The groups are shells around one centre, one inside the other: the same stretched ball of 7 dimensions in 10 sizes.
Known rows, each followed by its group:
[-32  13  -3  58  56 -71 -18   1 -11  30  61  16  26 -43  -7   2  27   4
  19  50] : j_209
[  1  17   0  51  55 -54 -40   8 -12  33  52  19  44 -35 -21 -12  29  -3
  29  46] : j_189
[ -4  33  -6  38  44 -43 -43  12   7  20  57  21  49 -30 -20 -11  31  -3
  32  49] : j_312
[-27  24  -5  48  45 -57 -33   5   0  33  66  19  31 -32  -2  -2  28   2
  20  51] : j_437
[  9  28  -6  34  48 -37 -37  13   0  13  49  20  53 -30 -38 -17  36  -3
  31  45] : j_312
[  0   7  -6  12  19 -20 -35  -5  -3   4  31  -5  12 -24 -50 -33  11 -40
  26  10] : j_427
[-33 -18   1  36  18 -46 -32 -22 -25  48  47  -9 -23 -21 -10 -24  -1 -37
   6   7] : j_221
[-28  -5   1  60  48 -68 -27 -17 -20  42  48   6   7 -38   9  -6   7 -18
  24  32] : j_324
[-10  17   7  50  52 -70 -46  19 -10  32  52  12  37 -48 -25  -4  34  -5
  23  41] : j_209
[  1  22 -13  11  14  -2 -47   0  -2  32  56  11  23   1 -49 -40  10 -27
  20  25] : j_437
[-15   7  -1  32  39 -50 -22   1 -10   7  37  -1  18 -42 -46 -17  17 -24
  25  23] : j_765
[ -2  12  -5  13  13 -17 -47   1  -3  24  47   2  14 -13 -40 -33  19 -30
  15  17] : j_189
[ -8  33 -15  16  28 -17 -31   6   9   6  52  12  35 -18 -54 -26  16 -19
  30  36] : j_427
[-28  10 -13  32  23 -28 -20 -13  -9  38  69  15   6  -6  -8 -20  23  -6
   2  37] : j_192
[-17  -4   0  57  48 -62 -29 -16 -19  37  45   7  13 -36   6  -9  12 -17
  25  32] : j_765
[ -6   3  -8  29  33 -29 -29 -15 -11  17  34  -1  14 -24 -39 -30  -4 -38
  35  18] : j_189
[ -8  21 -11  38  46 -37 -24  -3  -4  18  50  16  37 -26 -32 -18  16 -11
  33  43] : j_324
[-34  -8  -2  38  24 -50 -25 -19 -14  31  46  -5 -12 -29  -2 -14   9 -28
  11  17] : j_765
[  1  26  -6  14  25 -27 -39  11  12  -5  40   4  33 -30 -45 -22  30 -24
  28  26] : j_20
[  1   7   0  59  63 -61 -34  -3 -18  33  43  16  39 -40 -15 -11  17 -10
  37  42] : j_221
[  0  19   1  56  55 -58 -46  12 -13  47  65  28  46 -29  -4  -7  44  11
  18  54] : j_20
[-12  17   2  48  53 -64 -33  14 -11  25  52  13  37 -45 -33  -7  31  -4
  24  42] : j_324
[-16  -1   7  40  31 -55 -49   0 -17  42  46  -2   6 -34 -19 -17  13 -28
  17  18] : j_765
[ -4  10  -8  35  43 -39 -23 -10  -4   5  34   6  27 -34 -28 -19  12 -25
  37  30] : j_427
[-35  -7   4  55  36 -68 -35 -12 -20  52  57   4  -4 -33  14  -5  15 -15
   9  28] : j_437
[-12   1   0  38  29 -45 -43  -8 -12  37  49   5   9 -25  -3 -17  19 -22
  16  24] : j_765
[ -7  23 -13   7   8  -6 -47  -4  11  13  46   1  16  -9 -37 -34   5 -39
  28  18] : j_192
[ -3  -4   0  28  24 -32 -40  -4 -21  40  47   3   7 -17 -32 -30  21 -25
   8  16] : j_189
[ -4  12  -4  32  29 -33 -47  -5  -5  31  47   8  21 -20 -13 -22  13 -25
  27  27] : j_765
[-26  -9  18  60  57 -98 -32  12 -26  29  36  -6  11 -70 -28   2  26 -17
  18  23] : j_20
[-21  14  -8  44  46 -53 -17 -10   0   8  45   9  25 -38  -6  -5  19 -12
  31  39] : j_209
[-23  27 -13  41  47 -42 -15   4  -3  22  67  23  37 -25 -31 -11  29   7
  19  54] : j_192
[ 11  22  -6  30  38 -29 -47   3   1  16  41  12  41 -25 -31 -24  17 -22
  38  33] : j_312
[ -4  15  -6  33  44 -44 -19   1  -2  -2  38   8  33 -39 -37 -14  29 -14
  29  34] : j_221
[-11  21 -16  18  23 -12 -30  -8   1  18  51   8  21 -10 -43 -32   4 -27
  28  29] : j_324
[  5   2  -4  12  17 -15 -41  -5 -13  19  33  -6   9 -16 -62 -42   4 -44
  23   6] : j_427
[ -3  14   7  48  51 -61 -51  17 -19  43  51  11  36 -40 -44 -16  20 -13
  27  36] : j_192
[-12  22   1  19  21 -40 -50  18   5  16  49   1  22 -32 -40 -18  31 -22
  16  24] : j_221
[ -5   5   7  58  55 -64 -47   7 -27  58  56  16  31 -34 -21 -14  22  -6
  20  40] : j_221
[-21  -8  -1  55  43 -56 -25 -14 -29  54  58  12   6 -24  -3 -14  19  -7
   8  33] : j_427
[-20  -2   0  51  44 -61 -29 -16 -11  25  39   2  11 -40   5  -8   9 -24
  30  28] : j_189
[-32  21 -21  41  34 -25 -21 -20  -2  41  71  21  19  -5  -1 -18   0  -9
  24  49] : j_20
[-28   6  -5  26  20 -39 -26  -6  -5  21  52   0   0 -24 -22 -18  20 -22
   9  22] : j_765
[ -8  19   7  45  49 -69 -39  22  -5  18  50  12  39 -50 -26  -2  50   1
  17  41] : j_312
[-12  23 -19  24  26 -10 -31 -14   2  26  57  15  25  -3 -25 -29   2 -21
  30  37] : j_189
[-14  24  -5  14  16 -28 -48   9   9  14  49   1  19 -24 -40 -23  17 -29
  22  23] : j_221
[-15   5 -10  56  49 -46 -29 -23 -14  42  52  16  21 -21  12 -14   1 -15
  33  42] : j_427
[-13  -3  -9  54  43 -41 -28 -25 -23  53  56  17  13 -13   9 -20   6 -13
  22  37] : j_312
[  3  17  -4  27  28 -29 -47   4  -4  29  53  13  29 -17 -22 -24  31 -14
  17  32] : j_209
[-28 -10   5  45  35 -68 -26 -14 -11  14  32  -9  -5 -49   6  -4  17 -30
  19  15] : j_20
[-29  14  -4  46  44 -62 -18  -3   0  13  53  10  21 -41   0   1  32  -4
  19  41] : j_437
[-17  -7  -4  50  41 -46 -24 -17 -29  51  55  10   7 -20 -14 -21   9 -15
  14  31] : j_437
[ -6   5   5  43  46 -58 -42   3 -14  24  35   1  24 -45 -35 -16   9 -29
  35  24] : j_209
[-13  15 -16  29  31 -24 -29 -22   5   9  37   3  19 -21 -17 -23 -11 -38
  45  27] : j_192
[-23  -6   1  54  47 -61 -18  -9 -29  45  56  11   9 -31 -13 -12  26  -4
   6  34] : j_312
[-38 -10   7  66  54 -87 -28 -11 -25  42  43  -3   1 -54  -2   0  -1 -24
  26  27] : j_192
[ -7  18   2  37  41 -51 -50  11  -5  24  42   4  31 -40 -39 -16  12 -26
  34  29] : j_427
[-20   3  -7  36  28 -41 -23 -15  -6  23  52   8   7 -22   5 -13  29 -13
  10  29] : j_192
[-27  13   6  40  38 -69 -35  16  -6  21  51   2  18 -49 -28  -4  34 -11
  13  31] : j_209
[-24 -11   2  44  27 -54 -37 -17 -18  42  46  -2  -8 -28   8 -14  13 -27
  11  17] : j_437
[-18  -1  -6  34  26 -33 -30 -12 -20  44  56   6   3 -13 -25 -27  12 -21
   9  24] : j_324
[-33   1   2  44  35 -61 -34  -5 -14  36  49  -2   2 -38 -17 -11   7 -25
  18  24] : j_324
[-10  10   4  48  44 -57 -44  11 -19  50  62  17  28 -29 -21 -13  35  -1
  10  40] : j_209
[-24  -5   1  40  39 -58 -20 -10 -17  18  36  -5   3 -43 -30 -15   8 -29
  22  19] : j_324
[-15  12 -21  21  12  -2 -36 -29   2  33  54   8   5   7   0 -33  -9 -35
  27  25] : j_20
[-22   8  -5  62  64 -70 -13 -13  -8  13  40  10  30 -50  -1   1  11 -11
  41  45] : j_20
[-12  22 -12  49  49 -39 -25  -4 -10  42  69  28  38 -15 -11 -14  26   8
  21  56] : j_312
[ -9   1  -2  49  52 -52 -23  -8 -23  31  44  10  23 -34 -30 -18  13 -15
  26  33] : j_189
[ -8  31 -15  40  48 -31 -25   3  -3  29  67  29  47 -16 -29 -17  26   6
  27  57] : j_221
[-18  -1   6  56  56 -72 -28   2 -27  37  46   6  20 -47 -32 -10  18 -13
  22  32] : j_437

New rows. What belongs after each?
[-20  -4   2  46  43 -61 -30 -12 -14  21  32  -5   8 -45 -18 -12   1 -34
  33  20] : j_189
[ -2  12   7  31  40 -55 -44  15  -5   5  28  -5  28 -51 -54 -17  18 -32
  34  19] : j_192
[ 13  16  -1  23  34 -27 -47  13 -14  27  44   9  35 -23 -67 -34  22 -22
  24  25] : j_437
[-14   9   5  41  42 -60 -43   7 -11  26  41   0  22 -45 -34 -13  13 -26
  29  26] : j_765
[ 10   0  -5  18  21 -14 -41 -12 -14  22  32  -1  12 -14 -44 -40   4 -42
  26   9] : j_312
[-28  -8   5  55  53 -81 -11  -9 -16   8  31  -4   8 -61  -9   1  22 -19
  24  25] : j_20
[-24   7 -11  32  25 -27 -31 -14 -15  47  61   9   5  -8 -25 -28   0 -22
  15  28] : j_437
[-23  16   2  51  53 -68 -27  17 -17  38  65  17  31 -41 -35  -5  37   8
  11  48] : j_20
[ 11  26  -5  42  54 -38 -43  12 -10  32  53  23  54 -26 -43 -22  24  -5
  35  48] : j_221
[  4  16   2  38  48 -48 -44  12 -11  21  39   7  39 -40 -53 -21  16 -22
  36  31] : j_427
[ 21  26   1  21  37 -29 -55  26  -6  17  42  11  49 -30 -73 -31  32 -18
  28  29] : j_20
[ -1  26  -9  31  38 -29 -34   8  -2  25  60  22  41 -18 -33 -21  34  -1
  20  45] : j_189
[-14  -4 -10  33  31 -30 -17 -24 -16  22  41   2   4 -19 -24 -26   3 -29
  23  21] : j_189
[-11   2  -4  35  32 -34 -33  -6 -24  48  57   9  12 -14 -37 -29  13 -18
  11  27] : j_209
[-21   1   2  46  33 -55 -38  -5 -16  47  60  10   8 -26   7 -10  31  -8
   4  32] : j_427
[-24   0   1  59  53 -68 -27  -7 -22  40  50   8  17 -40 -12  -8  11 -13
  24  36] : j_324
[-22   7 -13  27  24 -29 -19 -20   0  11  45   2   5 -20  -9 -19  10 -26
  22  25] : j_209
[  2  -3 -11  12   8   3 -42 -20 -20  43  46   1  -1   8 -46 -51  -6 -44
  16   7] : j_20
[-21  22  -4  45  45 -58 -35   3   4  19  53  12  31 -40  -3  -2  24  -9
  29  43] : j_209
[ -2   8   0   8  11 -22 -51   6  -6  18  36  -9   8 -23 -62 -36   9 -44
  20   5] : j_221
[-44 -16  10  60  44 -87 -26  -9 -28  43  46  -7 -11 -53  -3  -1  10 -22
  11  20] : j_221
[  0  19 -11  32  41 -26 -30  -2 -10  25  50  15  35 -18 -48 -28  10 -17
  32  37] : j_189
[-16 -11   0  25  19 -34 -34 -12 -25  35  38 -10 -10 -22 -48 -34  -2 -43
  14   4] : j_312
[ -6   3  -9  34  36 -29 -27 -15 -16  26  41   5  16 -20 -36 -29   0 -30
  30  24] : j_324
[-34 -11   4  46  30 -61 -28  -9 -26  50  57   1 -10 -30  -7 -13  20 -16
  -1  22] : j_312
[ -6   9  10  42  41 -63 -50  19 -16  38  52   8  27 -41 -31 -12  39  -9
  11  31] : j_209
[ -5  -3  -6   5   1  -5 -40 -10 -15  32  45  -5  -8  -2 -50 -45   9 -41
   5   2] : j_20
[-54  -6  -1  65  49 -82 -11 -21 -18  38  55   3  -5 -45  19   6   7 -11
  17  36] : j_221
[ -4  -7   4  40  39 -51 -35  -6 -23  26  32  -3  11 -38 -35 -22  11 -32
  24  15] : j_189
[  1  13   5  33  36 -47 -49  15 -10  28  47   8  30 -34 -38 -19  33 -16
  18  28] : j_324
[  1  21  -1  20  37 -37 -30  20  -5   3  42   6  36 -37 -75 -24  34 -16
  22  28] : j_192
[-10  12 -10  21  24 -24 -34 -10   1  12  38   0  14 -22 -34 -27   1 -37
  32  20] : j_324
[-15  12  -3  29  17 -33 -51  -3  -2  41  60   8  11 -14   1 -19  23 -19
  11  27] : j_20
[ -6  -1  -3  11  18 -26 -27  -6  -9  -1  26 -13   2 -30 -62 -33   8 -45
  23   3] : j_20
[-27  -9 -11  44  32 -38 -20 -37 -15  32  40  -1  -7 -20   7 -20 -14 -37
  31  20] : j_312
[-13   7  -1  45  43 -53 -38  -8  -8  26  40   4  20 -37 -11 -13   5 -27
  36  29] : j_765
[ -5  22  -9  33  40 -36 -31   1   2  11  47  13  36 -29 -27 -17  22 -14
  31  39] : j_324
[-13   4  10  34  29 -58 -53  13 -12  34  45  -3  12 -40 -31 -16  25 -25
  14  18] : j_437
[ -6   5   5  54  53 -61 -43   9 -28  53  55  14  30 -34 -35 -17  21  -7
  19  38] : j_221
[-25  13 -15  21  17 -18 -29 -16  -1  26  53   3   4 -10 -27 -28  -3 -32
  22  23] : j_765
[ -8   0   8  31  23 -48 -55   6 -15  40  47  -1   7 -29 -23 -21  25 -27
  10  15] : j_427
[-22  -8 -11  31  24 -24 -22 -31 -20  35  42  -3  -9 -12 -26 -33 -18 -42
  24  13] : j_312
[ -5   7  -5  14  15 -19 -41  -2  -9  25  44  -2   8 -15 -49 -35  11 -35
  16  13] : j_324
[ -1   9 -10  26  19 -14 -45 -11 -11  46  58  13  15   0 -15 -33  14 -22
  15  27] : j_437
[  1   6   6  44  43 -55 -45   7 -16  35  47  11  28 -35 -19 -14  35 -11
  17  31] : j_189
[  3  11 -12  33  32 -16 -35 -10 -17  46  61  21  27   0 -24 -33  18 -10
  16  37] : j_427
[-31  25  -4  48  46 -61 -33   9  -1  32  66  16  30 -37 -14  -2  25   0
  21  49] : j_312
[  1   2  -3  37  38 -35 -40 -11 -16  30  37   4  20 -25 -29 -27   2 -32
  34  22] : j_189
[-29  -8  10  66  54 -88 -34  -5 -23  42  45   1   9 -54   7   2  16 -16
  22  30] : j_437
[-28 -12   4  51  41 -70 -19 -13 -20  27  43  -1  -2 -44   2  -4  25 -16
  11  23] : j_427
[-28  11 -10  24  29 -37 -15  -6  -3   6  43  -2   8 -31 -49 -21   6 -28
  24  23] : j_427
[-18  15 -10  42  40 -41 -23  -3 -10  36  67  22  26 -18 -12 -14  32   4
  11  47] : j_437
[-24  11  -5  40  32 -49 -31  -6  -1  24  54   9  15 -29   6  -7  27 -12
  16  35] : j_209
[ -8  -4 -10  34  36 -30 -17 -25 -16  15  32   0   9 -24 -29 -28  -2 -35
  32  19] : j_221
[ -2  16  -3   8  13 -17 -49  10  -3  19  45  -1  16 -17 -63 -36  16 -35
  17  13] : j_427
[-24  -6   6  48  46 -69 -29  -3 -24  30  37  -6   6 -49 -37 -13   5 -29
  25  20] : j_427
[-16  20  -8  27  24 -33 -40  -1   5  21  54   9  20 -21 -14 -17  22 -18
  20  32] : j_189
